There are 4 ways to turn a row about zero (a turn may also mirror it). The second row of each pair is the first, turned, with some noise. The first 36 pairs use one turn. New pairs use 2 turns, one after the other, and a turn may come again.
In the rows, zero is written as 128.
Known pairs, each followed by its turns in order:
[103 131 139 175 117  46  46 132]
[149 179  65 160  63 122 170 182]	K_884

[117 131 132 159 108 179 121 132]
[100 132 134 109 136 142  79 145]	K_63

[105 127 109 113 136 118 139 136]
[135 107 125 117 147 120 149 133]	K_63

[139 124 119 127 126 131 138 132]
[121 127 125 126 140 128 126 120]	K_884

[139 137  88 129 125 131 132 131]
[132 127 111 143 140 106 151 121]	K_628

[138 136 111 195 123 192 103 116]
[ 96 138 163 107 134 189  70 135]	K_63

[144 112 102 124 130 149 111 126]
[132 145 134 132 149  98 123 114]	K_884

[148 112 123 168  92 210 145 123]
[100  97  73 104  66 150 119 154]	K_626

[147 123 150 130  88 106 117  77]
[172 102 131 147  94 164 129 141]	K_628

[132 121 150 110 106 117 138 126]
[121 138 113 131 140 115 156 130]	K_626

[106 109 148 130  57 142 136 109]
[164  96 164 116 116 132 142 183]	K_628

[ 74 104 142 121  91 129 108 100]
[149 134 158 122  88 117 113 182]	K_628

[143 127 143 133 159 161 145 117]
[109 142 107 107 146 161 134 132]	K_628

[109 106 128 130 107 126 133  68]
[139  92 122 127 124 156 179 111]	K_626

[125 107  87  80 132 111 139 132]
[ 94 105 148 125 152  98 132  89]	K_626

[128 117 135  96 108 139 108 124]
[125 140 107 123 123 113 144  96]	K_626

[119  97 117 115 187 103 116 127]
[157  88 146 171 143 136 155 123]	K_63

[139 122 108  81 129 129 131 202]
[ 90  94 122 135 173  79  95 119]	K_628

[119 116 138 138 111  69 141 203]
[105 160 157 186 133  75 132 166]	K_626

[128 121 118 117 179 113 165 157]
[140 108 147 147 134 115 175 170]	K_63

[210 122  97 107  74 113 130 151]
[ 93 105  55 168 160  86 102 125]	K_626

[170 116 187 124 119 138 120  99]
[171 132  73 108 133 117 155 143]	K_626

[126 177 125 115 110 137 119 143]
[155 113 117  98 132 102 123 110]	K_628

[129 151  81 122 145 146  61 139]
[142 135 133 141 106 138  66  70]	K_626

[103 143  46 144 118 134 149 150]
[118 146 136  96 195 126 168 162]	K_884

[ 46 105 158 130 126 121 172 127]
[ 84 135 181  82  83 120 137 162]	K_628

[ 97  75 106 148 140 117 128 135]
[145 164 117 151 163 140 105 160]	K_884

[116 151  70 125 107 119 140 121]
[139 120 111 137 113  83 168 124]	K_628

[127 185  46 146 136 145 130 111]
[105 115 156 103 170  81 186 164]	K_884

[195 113 120 116 107 105 134 126]
[124 190 124 152 129 133 160 113]	K_63

[125 128 107 135 121 133 140 173]
[145 135 117 107 164 144 146 122]	K_884

[122  89 183  88 122 128  67 105]
[158 118 102 182 127 105  78  78]	K_63

[156 132 149 125  62 150 172  56]
[ 46  93 121  86 108 110  74 121]	K_884

[111 126  46 136 128  46 150 115]
[115  99 121  99 150 152 228  90]	K_63

[101 106 158 136 125 122 143 119]
[110  99 101 145 111 123 121 137]	K_63

[ 97 125 133 181 143 125 128 136]
[159 115 105 134 137 133 122 174]	K_884

New pairs. What belongs after each?
[133 146 152 165  93 134 127 137]
[152 158 121 162 106 129 119 148]	K_628 K_63

[141 115 171 108  79 136 123  78]
[ 96 111  93 138 133 115 196 132]	K_626 K_628

[135 115 128 141 131 210  97 124]
[102 153 113 185  85 125 155 101]	K_884 K_884

[127 102 110 126 202 127 111 188]
[186 173 110 171 152  97 157 109]	K_626 K_626

[103 137 114 137  94 128 104 172]
[ 93 115 126  86 103 135 107 106]	K_626 K_63

[ 61 129 111  68 110 147 181 105]
[ 94  64 171 147 115  59 110 148]	K_628 K_628

[123 129 112 137 125  46 126 137]
[157  81  88 169 124 132 122 152]	K_626 K_884

[121 116 130  73 192 128 122  99]
[105 104  77 131  95 169  91 130]	K_626 K_628

[166 106 167 189 109 116  88 144]
[101  87 111  93  84 139  74  95]	K_63 K_63

[111 115  87  67 132 159 106 147]
[150 132 117 123  48 132 116 153]	K_626 K_628

[148 119 110 146 130 187 157 125]
[137 122 177 113 147  98  97 153]	K_63 K_63

[133 102 119 113 127 140 134 117]
[123 151 115 131 145 124 140 114]	K_63 K_628

[ 46 160 122  99 148 132 162 134]
[126 181  90  75 102  86 132 156]	K_884 K_626

[ 71 165 139 128 132 118 126 147]
[133 129 130  94  86 112  91 150]	K_626 K_63

[ 99 126 139 138 185 131 191  98]
[125 105 127  63 101  81 145 168]	K_628 K_628

[137 135 150  63 176 122 121  89]
[153 116 124  76 197 116 123 105]	K_626 K_626

[127 126 182 111 102  60  70 114]
[ 88 134  98  36 131 110 143 150]	K_884 K_884

[140 206 112  86  91  85 138 172]
[ 85  99 191  83 157 173  78 123]	K_884 K_884

[135 145 136  77  95 122 123  89]
[127 106  80  98 112 100 104 107]	K_884 K_63

[109 147 105 171 162 138 121  80]
[ 89  89 143  82 133 127 159 124]	K_628 K_884

[116 172  94 118 145 128 126 112]
[138 102 107 148  99 106 158 118]	K_628 K_628

[133 128 105 115 150  55 100 127]
[ 86 119 115 109 103 170 117  76]	K_628 K_63

[154 139 173 157 103 166 133 100]
[118 144 136  93 187 114 150 100]	K_626 K_884

[114 114 158 164 126 210 129 119]
[146 164 136 142  64 109  96  83]	K_63 K_626

[101 137 185 118 129 124 155 133]
[156 122 128 128 163 138 115 178]	K_884 K_628

[150 152 154  71 132  87 111  73]
[114 127 100  70  92 149  88 178]	K_884 K_884

[125 145 106 114  96 131  80 149]
[120 117 124  94 108 171 117  95]	K_626 K_63

[139  75 171 155 145  54 118 187]
[109  75 126 150  68 144  43 108]	K_628 K_63

[139 161  98  71 135 123 148 168]
[101 120 102  74 108 175 143 144]	K_884 K_628

[195 145 122 167 124 115 112 109]
[174 116 120  63 124 141 143 136]	K_63 K_628

[121 117 148 144 100 130  99  96]
[102  91  97 128 128 139 118 147]	K_626 K_626

[144  74  94 107 128 114 144 131]
[136 183 114 100 111 128 130 100]	K_884 K_628

[109  75 111 123 122 110 149 115]
[ 74 109 127 117 122 101 122 142]	K_628 K_63

[126 146 127 119 130 117 117 122]
[114 133 111 120 121 119 130 136]	K_884 K_63

[141 143  62 109  93 198 124 127]
[ 62 115 111 173 143 104 150  73]	K_628 K_628

[210 100 124 119 123 142 120 147]
[126 123 172  83  67 135 117 147]	K_63 K_63

[181 169  85  93 126 182 138 130]
[155 118 146 138 181 169 195 142]	K_628 K_63

[170 153 109 147 123 159 134 125]
[138  97 162 129 155 107 154 120]	K_884 K_626

[210 136  79  84  55 156  86 171]
[139  68 190 196 114 191 114  63]	K_626 K_626

[133 148 160  46  79 139 134 120]
[ 94 109 174 103 180 184 118 112]	K_626 K_626

[144 118 124 145 168 127 132 115]
[119 117 124 153 146 142  95 135]	K_626 K_628

[112  85 103 105 128 164 132 145]
[144 104 152 158  90 106 151 116]	K_884 K_884

[142 150 210 120 140 134 152 136]
[ 72 157 141 106 127  93 138  82]	K_63 K_63

[112  79 129 147 100 132 210 147]
[165 151 136 110 193 172 150 173]	K_63 K_884

[152 132 134 112 140 193 121 120]
[147 126 110 173  99 130 136  84]	K_884 K_63

[147 148 125  85 141 143 130 123]
[122 167 140 137 155 114 138 134]	K_628 K_884

[162 117 147 117 112 137 108 122]
[ 96 146 128 129 109 113 132 152]	K_884 K_884

[124 144 131 131 158 134 168 133]
[105 130 147 105 135 146 154 107]	K_628 K_626

[127  46 123  99 138  46 122 138]
[125 142 128 133  90 224  71 147]	K_884 K_626

[160 148 127 134 126 139 210 110]
[142  90 151 142 187  94 133 167]	K_626 K_63

[118 127 113 124 209 122 103 128]
[140  98  88 158 129 124  81  89]	K_63 K_884

[ 71  62 131 110 134 210 110 143]
[205 176  79 131 158 106  78  98]	K_884 K_626

[119 118 143 186 164 139 114 106]
[150 145 136  81  95 128  99 159]	K_628 K_63

[163 107 172  65 106  96 121  66]
[105  94  87 154  45 100 115 104]	K_628 K_626

